The same things were measured in two ways. Each way mixes the same 12 hidden numbers, adds some noise and spreads widely along 8 directions of its own, which tell nothing about the thing.
In the rows, zero is written as 128.
Some things both ways: the first way, then the second way.
[112  92 144 130 110 130 124 146 159 138 148 134 116 126 100  95 157 118
 113 143  83  95 125 101 132 130 177 181 134]
[146 111 139  91  93 107 118 113  37 114 150  93 126  76 128  69 216 106
 137 137 166]

[128 148 133 130 128 113 150 135  84 124 111 131  95 152 146 156 124 134
 141 100  85 103 145 122 160 117 121 108  76]
[124 103 141 153 158 109 106 123 147 127 198 191  83 133 182 145 165 136
  93  67  97]

[133 144 102 146 149  92 107 187 134 127 160 127 115 102 121 119 101 173
 172 169 148 111 138  83 183 149 127 108 112]
[144 112 130 134 135 131 106 139 135 137  83 112 101  91 130 121 153  85
 109 144 107]

[110 111 113 126 146 114 137 129 124 160  93  92 169 149  95 127 109 141
 142 144 153 152 165  96 113  72 100 118 125]
[106 167 100 161 135 107 149 170  90 119  97  86  72  72  95 127 144  85
 104 143 164]

[149  94 118 137 146 137 133 104 133 122 112 116 143 111  97 134 116 147
 152 133 160 155 128 114 114 126  97 122 158]
[195 100 123 157 145 134 112 179 125 137 139  77 105  39 194  76 189  44
 127 192 110]

[154 120 158  99 122 150 145 117  94 111 139 180 143 107 170 128 142 117
 118  95 129 110 125 124 124 120 166 145 129]
[158 159 117 126 183 193  57 138 171 124 120 148 105 204 152 226  77 150
 159  55 105]

[148 156 158  84  94 127 132 120  97 143 122 137 146 131 166 129 147 127
 104  74 112 133 111 182 112 139 142 122 136]
[133 156 128 107 131 155  92  96 197 115 129 147 224 219 125 172  72 187
 175 142 119]

[142  92 116 135 104 133 190  98 107 129 107  92 166 129  98 141 151 144
 112 116 139 177 128  97  69  85 117  95 193]
[167  83 126 188 180  73 138 162 153 122 155 161 108  76 181 131 190 108
  89 167  99]

[134 108 108 128 131 145 152  97 125 116 143 164 113  98 120  94 171 196
 149 103 174 134 112 124 126 168  93  88 154]
[134  88 149  93  89  84 110  86  95 119 221 173 133 148 129  63 157 156
  97 100 134]

[139 126 142 154 111 139 148 114 114 144 140 118 111 124 124 127 138 118
 131 159  75 120 128 120 121  77 151 151 127]
[149 138 182 104 136 157 127 121 159 123 143 203 130 156 205 174 141 150
 139  70  73]

[158 140 100 144 152 140 120 132 145 119 154 143  97  64  99 124 115 105
 140 158 124 132 138 107 143 183 132 160 136]
[115  97 105 128 113 101 141 140 109 150 120 116 121  99 128 118 169 119
 127 150 117]

[122 167 112 133 136 136  82 123 128 133 135 114 148 137 134 128 111 122
 137 179  83  94 108 124 167  83 141 190 123]
[130  87 141 111 139 144  94  94 172 126 207 197 148 181 155 130  72 176
 153 121 106]

[112 114 128 141 163  75 121 161 129 146 129 126 122 138  94 119 110 157
 163 143 145 102 173 110 169 124 123 100  87]
[141 127 152  97 119 144  76 114 130 125 163 109 120 149 150 132 139 138
 173 110 126]

[144  99 153  87 133 128 143 137  94 101  92 136 176 152 125 151 101 137
 126  44 168 138 143 113 118 139 111 123 135]
[215 131 116 166 179 147  45 171 126  99 154  60  75 100 164  97 159  49
 134 134 127]

[149 153 137 107 152 109 164 137  89 104 111 128 168 150 107 168 109 141
 143  82 122 145 151 140 144 132  72 113  69]
[136 131 112 135 167 141  78 120 176 131 177 129 131 140 159 164  98 131
 124 121 124]

[160 149 108 156 124 128 119 147 127 125 178 149 119  91 119 103  64 119
 138 145 126 133 127  98 187 147 134 127 151]
[150 136 148 145 140 101 116 121 126  98 167 205  96 236 154 151 143 142
 175  51  52]

[110 169 102 106 137 109 113 153 121 186 118 103 143 111 124 119  83 123
 138 159 128 117 177  95 140 108 128 134  92]
[ 64 127 169  76  43 101 167  94  57 161 125  83 132 131  76  84 141 145
 142 136 120]

[152 116 130 174 135 131 115  79 145 134 166 137 137  92  97 103 112 141
 159 192 131 116 119 155 140 108 130 144 156]
[137 204  91 146 124 159  89 173  80  96  80  75  70 140 103 133 128  65
 184  95 129]

[146 109 139 149 124 149  86 107 140 106 169 181 113 108 170 103 132 137
 144 138 101  77  89 156 148 128 154 188 122]
[143 108 127 109 141 211  90 125 225 167 121 129 175  84 142 134  41 151
 127 198 167]

[140 141 115 103 144 140 143 121 100 132 110 139 151 117 123 105 133 134
 121 107 162 145 134 122 128 133 119 124 158]
[ 77  58 176 122 113 154 136  96 171 180 218  96  70 166 155  81 131 118
  86 100  60]

[142 170 116 134 136 126 103 139 123 111 129 118 127 118 132 154  79 113
 142 156 108 114 138  90 168 141 123 155 108]
[149 120 145 115 117 144 135 138 115 145  72 119 154 119 149 119 154 122
 156 121  92]

[117 150 124 133 118  71 160 136  78 144 126  82 119 151  83 176  98 164
 152  92  83  86 157 131 144 122 111  91  80]
[122 135  94 154 137 137  89 141 161 138 103  84 152  81 132 132 138 106
 114 163 118]

[148 100 156 151 131  88 121 147 168 125 137 136 151 125 108 116 116 121
 133 155 130 146 145 166 122 157 122 138 108]
[130 112 152 147 131 144 107 129 129 139 146  61  77  92 177 105 171  59
 155 130  86]

[131 139 114  73 135 143 154 136  69 149  77 105 151 124 129 145 112 149
 126 115 133 151 117  82 112 114 102 138 153]
[199 160 124 129 161 122 101 176 146 121  97  84 100 109  96  80  67  90
  61 128 174]

[130 158 121 131 121 164 118 123  99 126 149 123  89 127 127 129 119 123
 147 114 108 101 122  74 172  76 145 139 140]
[169 171 115 143 175 194 109 172 150 116  62 112 123 109 145 137 124  87
  88 111 137]

[151 128 174 136 116 116 134 104 116 113 131 135 140 118 130 138 112 144
 141 165 130  97 117 127 144 149 149 135 145]
[112  86 113 145 167  76 184 140 120 151 144 158 126 135 132 159 133 145
 166 194 127]

[117 136 130  86 115 116  77 177 132 158 129 130 139 134 137 104  81  80
  98 120 101 136 129 123 144 128 159 193 140]
[118 159 115 149 145 103 150 117 152  87 142 133 142 189  72 134  34 163
 116 120 165]

[155 164 120 132 130 139 159 145 105 108 113 107 136 134 131 150 129 150
 150  83 141 151 144 113 136 139  80  84  99]
[107 213 108 135 149 183  89 150 161 116  20  94  89 138 101 145 129  78
 128  60 137]

[157 130 151 135  87 127 168 110 115 122 151 133 104 111 133 164 129 140
 143  80  82  97 132 129 127 156 133 101  92]
[136 111 161  98 119 139 147 107 121 164 124 169 155 109 144 122 108 154
 134 130 135]

[140 145 150  93 133  98 113 143 108 134 114 103 156 122 111 164  97 128
 135 134 127 120 124 132 130 139 137 147 139]
[148  57 138 155 128  90 136 120  95 115 212 135 109 138 208 121 195  90
 153 146  25]

[158 157 145 140 138 122  94 144 173 125 154 131 120 110 100 127 113  82
 132 153  87 131 129 163 165 169 130 176 100]
[169 100 174  87 113 107 160 112  91 133 154 154 136 107 122  74  97 126
  94 170 157]

[131 121 131 138 131 128 125 140 120 159 119  95 109 137 100 127 141 108
 137 131  98 124 137 120 127  81 153 141 143]
[113 170 136 115 116 146 120 126 148  87 120 116 121 136 110 123 120 133
 162 129 172]

[129 146 127 103 131 109 148 112  84 143 107 121 136 118 133 170  79 158
 158  95 156 125 168 105 125 130  88  84  89]
[151 156  88 115 100  89  76 133  83 110 132  68 231 131 138 136 179 152
 250 182 138]

[139 154 149  88  85 126 128 163  94 160 113 116 109 118 157 130 109 123
 107  69  90 100 123 143 110 177 154 142 119]
[ 94 124 109 151 160 148 154 144 230 166  91 201 167 161 194 219 157 134
 115 147  26]

Other things, the second way, with their names:
J950: [ 43 178  97 140  91 113 160 130 102 130  96 117 126 144  97 168 175 130
 134 114  99]
J106: [ 89 107  94 193 122 122 152 175  97 145 151 104  39  35 172  90 234  32
  74 135  81]
J841: [ 45 145 130 122 134 112 200 111 136 152 103 179 112 184  81 184  93 179
 143 110 143]
J885: [115  98 124 103 125 109 155 115  87 161 135 100 143  54 111  77 120 116
 102 185 189]
J580: [158 135 139 115 144 188 108 157 192 173 102 103 177 139 167 144  90 134
 123 153  92]
J852: [115 126 131 135 167 134 118 102 173 137 155 147 143 159 120 175  57 162
 115 137 140]
J925: [ 73 149  91 138 159 145 129 125 180 169 114 164 143 147 139 198 112 164
 126  93 126]
J527: [ 91 160 118 151 131 154 142 127 155  97 103 152  89 133  83 135  82 138
  93  89 164]
J998: [167 128 142 118 168 178  44 123 237 121 143 125 135 178 193 135 127 108
 169 105  78]
J712: [108 111 142 126 105 128 156 119 154 149  96 128 123  68 120  85 120 107
  73 144 127]
J986: [ 98 137 141 137  86 127  91 109  89 115 120  71  82 106 111  70 188  87
 154  79 118]
J839: [ 69 136 145 103  88 151 106 101 136 152 169 110  92 182 117  95 133 131
 152  68 100]
J634: [127  78 144 120 127  72 140 112 108 133 196 170 143 108 128 143 134 170
 117 201 142]
J798: [128  71 156 101  81 148 133 112 123 136 208 151 106  92 161  67 150 116
  84 152 109]
J131: [111  96 117 139 119 144 151 132 187 163 109 142 161  98 121 140  73 178
 111 155 141]
J221: [152 122 173  77  62 169 107  83  89 119 124  88 190 112 171  80 152 125
 155  84  87]
J868: [102 133  92 133 132  85 102 138 125 160 127  38 123  93  60 117 130 131
 115 191 204]
J452: [ 69  97 148 118  79  54 175  93  61 116 165 168 112 164  87 111 183 167
 163 133 113]
J115: [144 131 116 146 153 118 135 146 158 119  99 217 126 148 130 181 100 174
 133  99 122]
J493: [ 97  65 128 162 143 146 108 119 192 164 170 106 115 114 186 123 167  96
 144 169  55]
J899: [ 98 121  83 143 156 101 157 136 151 172 129 125 190  98 118 135 110 151
  94 193 168]
J541: [ 70 207  92 102 104 157 120 113  86 118  80 110 130 183  69 174  97 129
 166  90 145]
J715: [173 162 121 139 163  97 121 153 107 102  60 159 129 108 114 156 109 133
  99  86 146]
J359: [ 71 146 122 117 110  88 151  88 105 101 191 180 105 183  85  87 100 142
 129  94 159]
J532: [183 112 115 176 162  84 131 169 102 132 119 129 142  98 130 123 154 112
 114 193 125]
J388: [133 143 146 116 128 201 135 145 134 154  84  83 112 106 143 126  91 127
 150  84 151]
J556: [ 85  96 173 100  56 126 152 103 124 140 153 107  88  98 103  69 156 131
 126 152 141]
J731: [125 114  85 186 150  54 167 163  95 116 125 116 103  71 116 142 154  96
  85 185 126]
J584: [105 106 122 157 110 110 135 107  96 104 178 140  99 154 137 131 120 137
 163  80  87]
J134: [ 40 105 140 134  89 124 199  69 119 119 172 167 129 172 143 141 156 157
 155  91  90]
J122: [156 151 150  97  95 202  55 114 138 112 105 108 112 147 144 103 124 115
 150  36 104]
J999: [109 139  90 136 127 125 110 127 147 127 139 189 157 163 153 193 152 162
 123  94  84]
J283: [173  82 139 148 151 153 157 158 162 156 128 129 118  77 161 119 115  87
  35 200  96]
J934: [204 126 141 122 165 176  82 162 186 140  88 157 141 125 183 169 116 122
 132 132  91]
J628: [129 176 114 118 134 153  92 103 112 103 115 162 146 229 126 180  71 152
 171  21  88]
J611: [ 44 165  86 164  89 114 161 113 100 107 113 153 109 158  94 150 147 137
 164  74 111]

Some of these things the first way, each followed by its name:
[118  83  96 169 147 139 107 120 166 139 160 145 105 101 108  94 123 114
 147 209 115 125 132  61 152  72 160 162 156]	J388
[149 121 109 147 115 108 144 147 156 135 131 108 134 115 106 140 131 112
 124  92 119 158 164 136 104 160 115 101 110]	J986
[137  91 127 121  97 131 173 104  90 130 135 121 109 108 118 149 171 176
 133  79 103  94 101 114  94 129 155 105 162]	J122
[126  81 106 128 158 102 144 144 114 142  99 121 140 128 104 112 141 187
 158 106 193 134 149 104 127 129 112  75 151]	J556
[111 124 130 146 102  96  53 151 169 159 167 159 114 124 153  73  72  86
 111 185  82  99 130 136 184 123 189 184 133]	J532
[140 141 129  98 108 150 133 134 146 171 146 124 151  93 126 105 147 122
 125 110 129 143 141 140  93 120 139 133 122]	J541
[136 148 108 154 136 127 127 140  96 139 171 164  69  92 125  95  83 163
 166 122 119  70 137  99 201 160 131 115 107]	J839
[174 156 148  84  85 165 172  77  98 111 138 141 165  89 169 171 149 135
 117  66 132 154 112 152  69 152 104 108 132]	J628
[139 141 143 127 134 102 121 164 115 116 106 110 162 164 127 121 130 149
 125 157  99 126  99 148 154 136 120 160 127]	J998
[150 162 140  82 136 146 149 137 104 103  98 119 131 122 134 193 116 144
 159  41 157 125 165  97 122 183  72  99  60]	J885
[131 132 135 173 111  84 128 135 155 164 182 132  67 100  64  95  96 111
 135 113  92  84 176 172 150 180 148 120  94]	J950
[152 104 126 132  95 125 183 117  86 128 147 119  96  91 127 145 157 217
 161  94 130 112 100 111 100 163 116  71 151]	J712
[153 148 126 142 143 120 133 116 144 135 151 130 122  91  97 139 126  95
 143 123 138 137 174 149 125 132 128 113 102]	J634
[126 112 118 158 121  92 102 156 182 167 148  96 116 113  72 116 124  79
 113 170  67 115 146 140 125 132 178 175 129]	J934
[140 170 138 131 124 145 132  74 115 105 129 155 140 140 151 123 129 137
 128 152  95 125 105 163 155 130  88 154 102]	J899
[137 159  96 136 121 140 125 148 138 160 152 102  95 106  93 110 117 148
 158 119 114 133 135 107 155 132 105 110 124]	J359
[161 133 148 176 113 106 159  88  91  77 154 138 101 121 108 173 109 155
 150 116  88  76 115 137 167 159 129 107 122]	J115
[117 156 137 141 126  87 103 178 146 152 128 111 134 155 110 111  94  98
 125 173  76 104 153 116 188 121 152 154  89]	J841
